The rows are grouped in 2 different ways at once. Each group adds its own fixed numbers to the row, and there is some noise. The rows also spread widely along 4 directions, which tell nothing about the answers.
In the rows, 128 means zero.
Known rows, each followed by its group in each grouping:
[130  82 112 145 154 123 153 151 142 113 131 185 124 127 116 116 116 136
  95 193 153 163 158 127 134 188 128 161 114 112]  Zabel ruv
[ 66 155  93 107 111 125 136 126 171  54  73 144 103 140 138  84 146 178
  96 140 139 114 179 102 150 102  93 136 115  73]  fozub mefe
[109 122 115 110 152 141 129 145 131 109 122 111  81 142 136 102 114 165
  74 150 126 153 217  98 160 159  72  81  99  89]  Bupo soka
[100 110  95 142 165 109 169 120 167  89  92 188 122 143 125 106 124 158
  97 182 154 109 125 111 143 143 154 171 121 100]  mar mefe
[157  50 118 187 211 108 170 150 149 129 149 192 132 126 111 142 106 112
  93 228 160 145 100 126 150 218 168 188 110 142]  Bupo ruv
[119 106  98 136 126 147 131 138 164  87 111 138 108 169 142  84 113 151
 103 155 145 157 177 108 141 149  78 133 110  96]  mar Vifa
[128  93 103 148 135 157 128 165 135  98 128 157 109 155 131  92  99 138
 100 170 148 168 163 118 132 184  78 145 124 107]  rul Vifa
[127  90 105 171 178 121 169 135 136 124 139 159 122 122 118 119 102 130
  86 214 148 128 141 111 153 192 143 160 113 121]  fozub soka
[109 100 107 139 142 136 155 152 125  93 112 157 112 158 133  94 112 142
 102 171 154 145 165 109 131 165  96 143 116  93]  rul tigal
[154  65 100 159 190 109 158 138 153 113 129 130 112 153 140 102 110 143
  86 184 140 139 147  92 149 187  91 129  90 121]  Zabel tigal
[ 98 112 102 154 169 116 167 129 141 100 117 182 123 133 109 127 132 152
  82 186 148 121 145 103 148 158 139 177 119 112]  Zabel renul
[ 90 106 102 161 151 119 163 126 170  76 108 187 137 151 122 113 134 148
 107 169 164 117 122 111 138 134 138 178 121 105]  mar renul
[121  83 115 180 138 123 160 148 133 103 133 177 135 135 112 109  95 118
 117 204 160 154 132 127 126 182 127 182 114 115]  fozub tigal
[149  83  90 155 202 111 138 122 227  73  93 104 123 180 162  95 127 157
  96 135 143  90 119  58 170 141  77 112  91 127]  mar Vifa
[147  84 105 155 199 116 145 143 193  86 112 136 113 143 129 123 137 145
  97 158 148 116 141  88 163 162 104 126  97 123]  Bupo ruv
[137 103 117 120 138 147 144 138  94 135 145 162  91 124 124 106  97 150
  79 217 146 185 208 141 138 214 107 145 109 101]  fozub mefe
[149  87  94 149 208 120 171 141 164 116  97 149 116 150 150 128 139 144
  76 181 142 101 140  83 170 184 120 132 104 121]  rul ruv
[ 85 120 111 124 118 138 148 145 120  96 107 193 110 136 124  89 120 158
 102 178 151 158 170 132 130 167 119 159 132  83]  rul mefe
[137 113 109 136 154 152 156 142 105 126 142 145  92 145 128 120 115 152
  67 197 146 160 218 106 149 194  97 132 103 118]  fozub renul

New rows. What belongs after each?
[157  85 117 134 140 153 129 156 110 113 147 113  90 155 141  88  95 140
  89 178 143 190 223 117 138 196  63  98  94  99]  fozub tigal
[154  72 108 160 157 144 141 163 161 100 129 176 120 145 137 113 114 134
 116 178 163 167 140 120 136 199 106 146 110 116]  rul ruv
[136  85 109 159 116 157 117 157 143  89 146 152 116 153 125  89  83 135
 122 177 153 187 169 132 126 179  82 155 115 105]  fozub Vifa
[ 95  98 118 147 124 149 158 150 121 115 149 185 122 130 114 104  88 133
  98 193 156 176 171 143 121 180 129 159 117  92]  mar soka
[112 117 103 118 124 128 126 135 171  70 108 144 105 142 142  77 124 172
 107 144 146 143 176 111 153 147  87 127 107  92]  fozub mefe
[156  80 113 161 155 150 143 148 113 132 156 155 111 144 124 107  83 128
  90 222 155 176 178 129 130 215 108 158 115 126]  fozub Vifa
[ 81 124 108 146 105 128 152 139 157  62 100 153 128 147 132  80 126 146
 116 154 154 144 160 105 132 126  98 155 113  81]  fozub tigal
[125  91 113 147 165 132 125 149 179  80 122 118 110 147 137  92 110 154
 103 147 133 150 161  93 160 161  74  97 101 107]  Bupo soka
[147  91 103 120 152 133 136 152 126 124 131 153  98 141 133 113 123 148
  83 177 151 167 198 108 146 190 100 127 101 106]  Zabel ruv
[121  84 101 172 166 109 145 147 167  80 136 183 137 142 119 111 119 143
 117 181 154 145 109 109 139 171 127 173 109 124]  Zabel renul
[105 105 116 145 114 138 126 152 169  70 125 137 116 136 132  82 109 150
 116 148 143 161 169 115 145 148  88 127 108  99]  fozub soka
[ 73 106 117 135 103 137 136 152 136  86 132 174 123 131 108  85 103 146
 116 160 144 178 171 128 122 160 104 142 120  83]  Zabel soka
[ 73 115 104 144 132 124 166 142 135  80  94 174 127 148 131  97 130 140
 108 162 155 129 148 107 129 141 114 162 127  87]  rul tigal
[110 115  97 105 145 126 134 137 169  72  82 135  92 156 155  81 143 176
  99 140 131 122 174  90 157 141  78 107 109  88]  rul mefe
[134  77 101 154 163 138 139 160 161  84 134 163 117 157 134  99 114 153
 112 164 156 164 149 101 148 179  87 135 114 116]  rul renul
[ 82 142  91 118 128 115 139 122 182  54  74 152 116 139 147  81 136 176
 103 144 138 107 162  98 150 114 107 135 121  82]  fozub mefe
[121  72 121 180 147 127 145 147 169  80 143 190 129 144 117 104  98 132
 130 180 166 176 124 134 129 173 123 172 115 116]  mar renul
[119  78 115 168 132 141 161 162 109 116 138 184 121 145 127 106  89 128
 110 200 163 172 151 131 119 198 113 166 124 108]  rul tigal
[137 100 109 129 133 135 118 143 150  90 127 139  99 140 145  81 111 161
 103 174 141 167 180 120 150 171  87 120 104 101]  fozub mefe
[115  95 121 150 131 155 132 147 104 114 152 164 106 148 110 110  87 129
  90 194 150 190 196 138 121 194  96 160 122  98]  Bupo Vifa
[117  98 102 138 153 128 160 151 146  90 101 139 114 163 150  94 121 147
  93 155 146 132 168  90 143 155  83 123 108  94]  rul tigal
[121  87 108 169 136 143 134 151 146 105 138 163 132 138 122  97  91 124
 113 192 156 168 153 126 125 181 109 171 119 120]  fozub Vifa
[144  67 122 160 154 139 141 166 132 107 156 184 107 139 110 121  96 121
 114 199 163 200 156 144 127 215 123 160 108 114]  Bupo ruv
[ 42 154 107 131  88 139 153 140 141  69 101 174 134 119 109  92 129 152
 104 156 154 130 163 117 137 118 133 166 130  67]  fozub soka
[ 86 136  99 125 136 138 144 142 148  70  93 147 101 152 136  96 141 175
  88 138 146 130 181  88 152 126  79 125 120  85]  rul renul
[118  88 106 144 118 144 137 169 138  87 120 150 109 160 140  83 104 137
 125 153 155 178 167 119 123 168  76 130 113  91]  rul tigal
[119  92 109 171 172 117 148 145 165  73 127 164 117 147 121 123 120 144
 105 171 153 143 127  99 149 164 122 160 112 127]  Bupo renul
[105  88 107 167 132 124 151 158 156  78 107 169 126 153 130  89 108 133
 129 167 160 149 121 120 130 171 103 167 118  98]  rul tigal
[139 108  95 129 168 127 147 133 167  92  99 134 111 144 140 117 149 154
  83 164 144 115 171  91 161 153 106 123 100 111]  fozub ruv
[ 89 106 113 163 108 132 161 145 127  92 120 176 131 139 109  99 104 132
 116 189 160 154 154 133 124 162 124 186 125  88]  fozub tigal
[123 117  96 128 179 138 158 136 137 104 112 137  95 161 151 111 136 170
  67 158 137 118 186  74 167 162  89 109 111 109]  rul renul
[122  90 115 145 165 133 158 137 140 122 129 160 118 134 130 113  97 140
  93 187 148 143 157 118 143 180 121 136 111 107]  mar soka
[ 41 147 124 121  73 151 121 163 143  51 106 165 109 137 113  81 112 159
 124 122 146 177 198 130 119 118  85 139 122  58]  Bupo soka
[ 88 108 112 172 121 139 167 141 133  88 136 204 132 125 101 119 110 137
 111 205 166 148 132 133 126 167 155 208 132 110]  fozub renul
[102 114 105 147 149 120 158 122 146  94 109 184 128 125 117 108 121 151
  93 197 148 122 136 121 138 161 143 183 124 104]  fozub mefe
[ 88 110 114 145 136 134 140 147 143  90 125 150 108 130 121 105 107 143
  99 158 136 158 178 111 145 157 105 132 115  92]  Bupo soka
[153  95 101 143 168 154 150 130 102 144 144 134  99 147 131 115  95 140
  61 211 141 145 200 107 156 209  97 135 112 120]  fozub Vifa
[ 91 145 101 107 103 137 133 140 166  56  81  99  92 167 147  72 137 177
  99 111 140 132 208  87 150 108  44  92  94  65]  fozub tigal
[126 114 104 140 157 141 151 126 132 111 114 137 103 150 134 109 115 144
  77 187 142 130 183  98 155 166  99 149 116 111]  fozub Vifa
